The rows come from 4 hidden closed curves, with some noise, and rows from the same curve form a group. Each curve winds through 8 dimensions. The rows are also pushed far along 5 directions, which tell nothing about the answers.
(in the rows, 128 means zero)
Known rows, each followed by its group:
[145  97 103 133 123 112 146 116 139 139 121 155  98 149 148 156 134 126
 129] | z_163
[181 106  65 150 105 134 142 119 168 163 108 111  95 125 111 128  91 111
  97] | z_739
[103 136 124 168 131  99 137 163 134 163 111 145 123 117 196 180 135  99
 142] | z_75
[ 90 161 161  93 125 169 172 120 100 115 159 138 145 103 134 129 137 124
 144] | z_85
[154 110 126 134 119 147 118 110 134 135 121 117 101 136 123 111 131 124
 120] | z_739
[160  84 150 144  99 140 152 137  85 177 134 134 105 129  54 118 127 100
 115] | z_85
[144  70 101 104  98  97 157 138 121 159 151 121  83 130 105 139 106 108
 135] | z_85
[163 107  95 102 101 123 120 122 160 128 139 133  94  95 119 125 126 127
 119] | z_739
[141  75  97 131 113  56 149 142 122 149 121 111  94 162 131 133 108 114
 143] | z_85
[144 101 116 104 110 107 142 137 127 139 143 145 105 127 101 134 132 118
 132] | z_85
[127 131 168 140 164 137 124 131 113 118 112 143 162 149 109 128 130 125
 144] | z_163
[125 146 119  88 106 177 156 124 126 123 160  88 122 116 107 113 127 136
 110] | z_163
[111 156 137  76 117 132 156 117 121  95 159 132 128 102 155 119 130 133
 144] | z_85
[102 145  98  98 114 107 152 138 159 134 135 163 107  96 215 190 139 117
 144] | z_85
[143 132 121 102 134 124 106 131 144 112 151 132 132 118 100 128 134 120
 130] | z_85
[134 147 128 132 121 144 128 134 130 124 114 102 146 108 135 135 146 137
 111] | z_163
[149  87 109  96  88 138 170 112 109 142 149 102  87 141  94 117 130 131
 116] | z_739
[129 166 103  62 112 123 109 115 162 101 139 117 134  75 153 131 120 128
 124] | z_75
[ 97 165 105 113 127 133 132 130 156 123 124 125 124 131 170 134 139 126
 134] | z_163
[159 145 122 187 178 104  91 149 150 127  92 150 162 189  81 122 124 122
 118] | z_739
[108 106 131 153 139  84 140 157 112 161 120 145 121 157 151 167 123  99
 150] | z_85
[116 120 112 104 119 103 136 150 146 130 144 129 109 111 161 149 131 120
 146] | z_75
[169 146  92 160 134 130  72 110 173 117 109  93 120 129 150 113 126 116
 104] | z_75
[118 157 162 163 135 134 115 148 103 136 118 122 166 103 120 130 140 114
 122] | z_75
[111 126 110 100 125 114 107 134 151 112 150 133 129 102 117 119 124 148
 135] | z_163
[144 110 114 102 154  81  87 101 146  71 118 126 151 167  59  85 147 151
 146] | z_75
[125 138 139 106 124 106 139 136 117 121 139 156 112 152 131 114 135 126
 141] | z_75
[103 129 137 138 138 127 138 150 112 138 149 148 144 126 109 142 123 130
 133] | z_163
[128 115 112 155 119 142 118 133 135 152 129  97 122  97 153 153 119 115
 116] | z_739
[127  88  85 124  89 112 181 134 136 164 129 141  85 115 142 159 130 124
 126] | z_75
[107 152 149  53  92 191 154 143 105 106 197  89 131  67 111 115 143 164
 110] | z_739
[146 101 128 147 154 113 112 121 133 131 123 153 125 164 102 124 108 119
 139] | z_75
[167 111 123  90 102 130 133 127 119 123 156 129 108 132  57  99 132 134
 110] | z_75
[155 148 128 189 172 129  99 137 143 118 103 140 154 178 120 133 138 130
 113] | z_85
[108 133 127  83 136 156 125 106 142  87 170 115 130  94 168 138 127 147
 143] | z_75
[135 138  93  92 158  62  88 151 171  73 146 147 146 151 116 129 131 160
 141] | z_85
[108 131 142 121 156  93 111 152 122 117 135 134 146 155 128 140 134 119
 153] | z_85
[134 148 130 140 125 125 136 142 131 134 106 140 133 136 124 121 138 134
 117] | z_739
[132 114 127 145 116 143 149 137 106 149 155 131 127 117  78 117 106 129
 112] | z_163
[132 146 128 141 153 111 118 134 134  95 130 152 156 140 111 114 126 157
 126] | z_163
[101 140 134 111 133 121 127 157 121 110 156 119 144 121 136 143 146 151
 131] | z_739
[123 139 107 154 152  96 115 121 142  94 122 130 154 141 133 127 138 141
 134] | z_739
[136 123 137 129 134 140 109 119 123 124 120 126 144 140  75 120 152 128
 121] | z_75
[135  97 110 132 132 134 123 112 148 140 120 118 107 136 136 131 109 117
 136] | z_739
[143 125 135 154 123 170 120 125 127 165 117 117 136 103  96 141 128  96
 112] | z_739
[128 145 120 137 142 159 129 125 143 131 131 131 126 147 142 145 133 125
 120] | z_163
[176  88  95 114  84 145 163 101 135 146 140 125  85  95  90 102  96 127
 108] | z_163
[119 105 130  76  98 118 161 106 109 133 131 133 112 116  94 104 116 125
 142] | z_75
[122 155 115 136 161 108 120 144 156 111 106 148 156 162 120 133 129 136
 136] | z_739
[132 115 139 142 147 141 107 116 127 118 141 120 129 130 138 133 130 119
 138] | z_75
[175  62  80 108 103 106 155 109 145 138 136 137  71 153 105 132 118 134
 123] | z_163
[120 140 153 122 142 135 135 130 119 101 125 143 154 121 130 118 129 163
 131] | z_163
[131 106 120 124 136  79 115 145 126 121 134 137 131 143 117 134 116 139
 135] | z_739
[116 138 144  93 114 137 134 132 120 132 132 142 133 100 124 141 141 124
 131] | z_739
[169  95  94 171 101 115 145 116 132 174 106 130  75 139 177 159 117 102
 107] | z_85
[101 163 169 144 124 203 136 128 105 144 128 130 157  87 119 137 157 120
 116] | z_75
[145 123 121 135  95 184 125 100 135 159 124  81 109  63 151 123  99 104
 106] | z_163
[121 152 127 172 172  87  81 117 147 115  96 177 149 159 164 149 137 109
 144] | z_85
[ 96 159 112  82  98 188 148 114 148 129 153 103 106  85 175 129 128 137
 120] | z_163
[135 101 157  79 112 121 142 118  88 108 160 132 114 146  73  93 139 147
 136] | z_85

New rows, each followed by its group:
[115 147 136 166 154 139 106 146 134 127 114 125 164 129 123 132 127 141
 120] | z_75
[165 104  91 127 106 118 119 123 162 134 135 136  91 101 132 130 125 123
 118] | z_739
[140 128 116 118 132 104 123 132 143 115 109 125 135 145 104 122 151 127
 133] | z_163
[118 101 118  92 121 117 146 136 133 135 140 137 121 124  99 140 128 125
 144] | z_739
[136  92 115 166 113  97 147 146 128 174 110 166  92 131 150 158 131 107
 133] | z_739
[135 139 154 155 119 190 126 111 112 150 121 113 118 117 144 126 139 112
 110] | z_739
[149 141 134 154 151 120  73 140 144 127 118 116 142 135 126 136 139 104
 124] | z_75
[143 145  99  95 116 133  96  97 159  98 147 105 123  90 129 109 127 122
 122] | z_163
[110 129  97  93 111 115 131 109 141 112 140 121 125 100 148 135 123 146
 127] | z_85
[118 141 113  97 126 134 113 140 144 101 163  98 138  96 141 138 136 151
 122] | z_739
[117 123 150 137 146 135 108 119 125 132 108 131 144 140 110 114 126 118
 143] | z_85
[141 128 166 167 124 159 116 139 105 157 121 145 133 110  97 123 143 109
 116] | z_739
[168 113 102 108 146  90 108 109 143  99 125 134 132 181  72 112 123 133
 126] | z_739
[103 167 125 108 135 137 117 100 152 114 108 144 145 102 166 135 133 118
 140] | z_75
[115 133 131  96 131 139 160 121 121 111 152 134 133 134 108 124 132 128
 143] | z_85
[115 146 137 126 150 111 109 134 130  99 142 161 153 139  80  95 131 144
 140] | z_163
[ 98 127 148 153 135 137 143 148 104 165 112 141 144 137 135 157 116 126
 126] | z_75
[157 161 140 136 165  98  71 134 145  79 127 127 152 153 129 101 132 134
 131] | z_85
[163 162 100 178 142 161 102 129 166 147 106 123 140 118 139 145 109 108
  92] | z_739
[ 97 151 112 145 125 100 146 136 132 139 111 119 130 115 214 166 125 111
 139] | z_85
[163  92 133 153 119 118 136 134 113 154  99 122 125 146  70 122 142 111
 121] | z_163
[116 136 164 191 119 173 148 132 103 190  86 139 120 109 187 154 122 103
 116] | z_85
[146 121 106 133 156 123  96 116 156  88 139 120 149 130 107 118 117 155
 124] | z_75
[146 106 135 159 131 120 127 127 108 117 146 128 129 136  84 104 136 137
 124] | z_739
[104 142 148 133 126 165 136 115 120 140 113 138 141 108 124 131 145 116
 133] | z_75
[131 126  90  95 104 107 137 104 147 108 133 110 122  86 151 128 120 135
 129] | z_75
[183  94 102 111 121 105  84 118 148 107 142 100 119 121  69  94 105 140
 111] | z_739
[ 83  88 126  99 118  68 197 142  90 122 137 143 127 163 103 125 131 154
 164] | z_739
[123 127 125 165 142 119 109 118 131 138 105 147 143 131 125 128 110 126
 126] | z_85
[136 123 127 147 172  70 102 125 129  82 133 162 159 171  91 109 124 147
 147] | z_739
[108 126 102  75 128 106 144 124 147 106 151 117 124 117 164 150 114 131
 150] | z_163
[126 113  98 176 126  77 153 170 132 164 109 152 106 165 166 172 133 123
 125] | z_739
[153 133 118 121  89 167 144 118 141 153 120 120  93  78 171 143 132 114
 105] | z_85
[101 162 133 113 140 118 118 138 144 110 127 138 131 137 166 120 138 133
 145] | z_75
[101 116 104 101 122 118 180 130 134 135 139 137 109 143 166 165 129 125
 149] | z_85
[113 149 152  91 128 112 147 129 107  95 151 138 134 128 141 111 135 135
 148] | z_85
[132 172 151 155 133 161 114 110 118 121 108 123 166  99 123 113 129 125
 107] | z_739
[110 147 149 125 142 138 142 154 111 130 141 142 151 140 111 137 124 137
 127] | z_739
[122 124 119 128 139 113 135 118 130 109 149 151 132 119 139 135 113 137
 139] | z_739
[142  68 154 127 104  90 173 153  77 163 125 159  98 169  60 116 140 121
 140] | z_85
[ 96 116 131 117 128 110 161 137 108 142 136 127 128 133 154 156 117 114
 151] | z_163
[128 157 159 170 150 156  96 135 126 116 133 146 151 111 131 126 153 126
 123] | z_739
[142 116 113 112 138 113 134 110 129 119 128 137 124 167 110 130 120 126
 131] | z_739
[123 164 104  84 123 138 144 105 156  93 152 131 126  93 171 134 126 126
 135] | z_85
[124 134 159 165 131 121 142 129  88 142 100 144 153 142  95 111 128 125
 124] | z_739
[126 133 122 134 138 124 108 127 153 127  93 117 134 131 147 131 138 125
 133] | z_85
[139 130 111 113 129 125 126 118 132 114 131 112 131 149 107 133 147 129
 121] | z_739
[147 134 149 146 121 126 107 142 109 154 115 119 142 119  91 123 125 101
 113] | z_75
[ 54 140 174  87 157 134 148 134 100  88 166 150 154 128 173 151 148 155
 174] | z_75
[ 98 122 137 104 154  73 112 130 115  88 134 155 161 164  80 105 135 163
 153] | z_85
[123 126 136 140 131 134 140 126 130 130 105 136 134 112 172 142 119 142
 130] | z_163
[ 67 163 190 118 146 145 136 147  85 112 155 167 170 124  88 103 144 146
 149] | z_163
[ 79 122 149  72 116 133 156 121 101 114 156 141 137 106 112 113 117 160
 147] | z_85
[105 127 125 155 136 112 109 144 135 143 122 149 136 117 134 140 127 127
 133] | z_163
[114  96 143 137 106 138 139 142 103 163 135 126 121 102  99 127 123 130
 124] | z_163
[177 123 128 176 145 133  56 114 151 128 101 112 137 126 107 107 119 114
 107] | z_739
[163 110 108 147 118 111 112 125 133 138 121  84 115 128 120 115 109 106
 116] | z_85
[130 122  96 110 124 102 110 109 145 106 131 123 131 122 116 120 122 145
 124] | z_85
[126 110 127 126 133 129 134 131 122 143 128 139 131 138 109 137 105 134
 126] | z_75
[123 132 115  92 110 178 159 113 133 129 152  96 115 105 143 143 128 125
 121] | z_85
[ 88 104 151  96 121  83 165 161 102 134 139 181 115 143 128 144 149 140
 165] | z_739
[152  77  56 156  98  96 157 126 162 191  97 131  79 123 160 185 108  87
 121] | z_739
[ 95 170 154 138 137 144 119 131 117 119 127 121 141 123 183 132 148 126
 133] | z_75
[ 73 126 166 142 156 124 140 138 101 129 136 152 139 142 187 168 143 121
 166] | z_75
[109 141 159 110 115 165 151 123 100 125 156 143 138  97  87  98 124 138
 127] | z_163
[117 122 140  85 127 120 140 117 117 100 149 151 127 132 118 127 152 146
 144] | z_163
[160 131 162 191 134 150 100 123  97 140 116 105 134 151  88  88 136 109
 108] | z_75
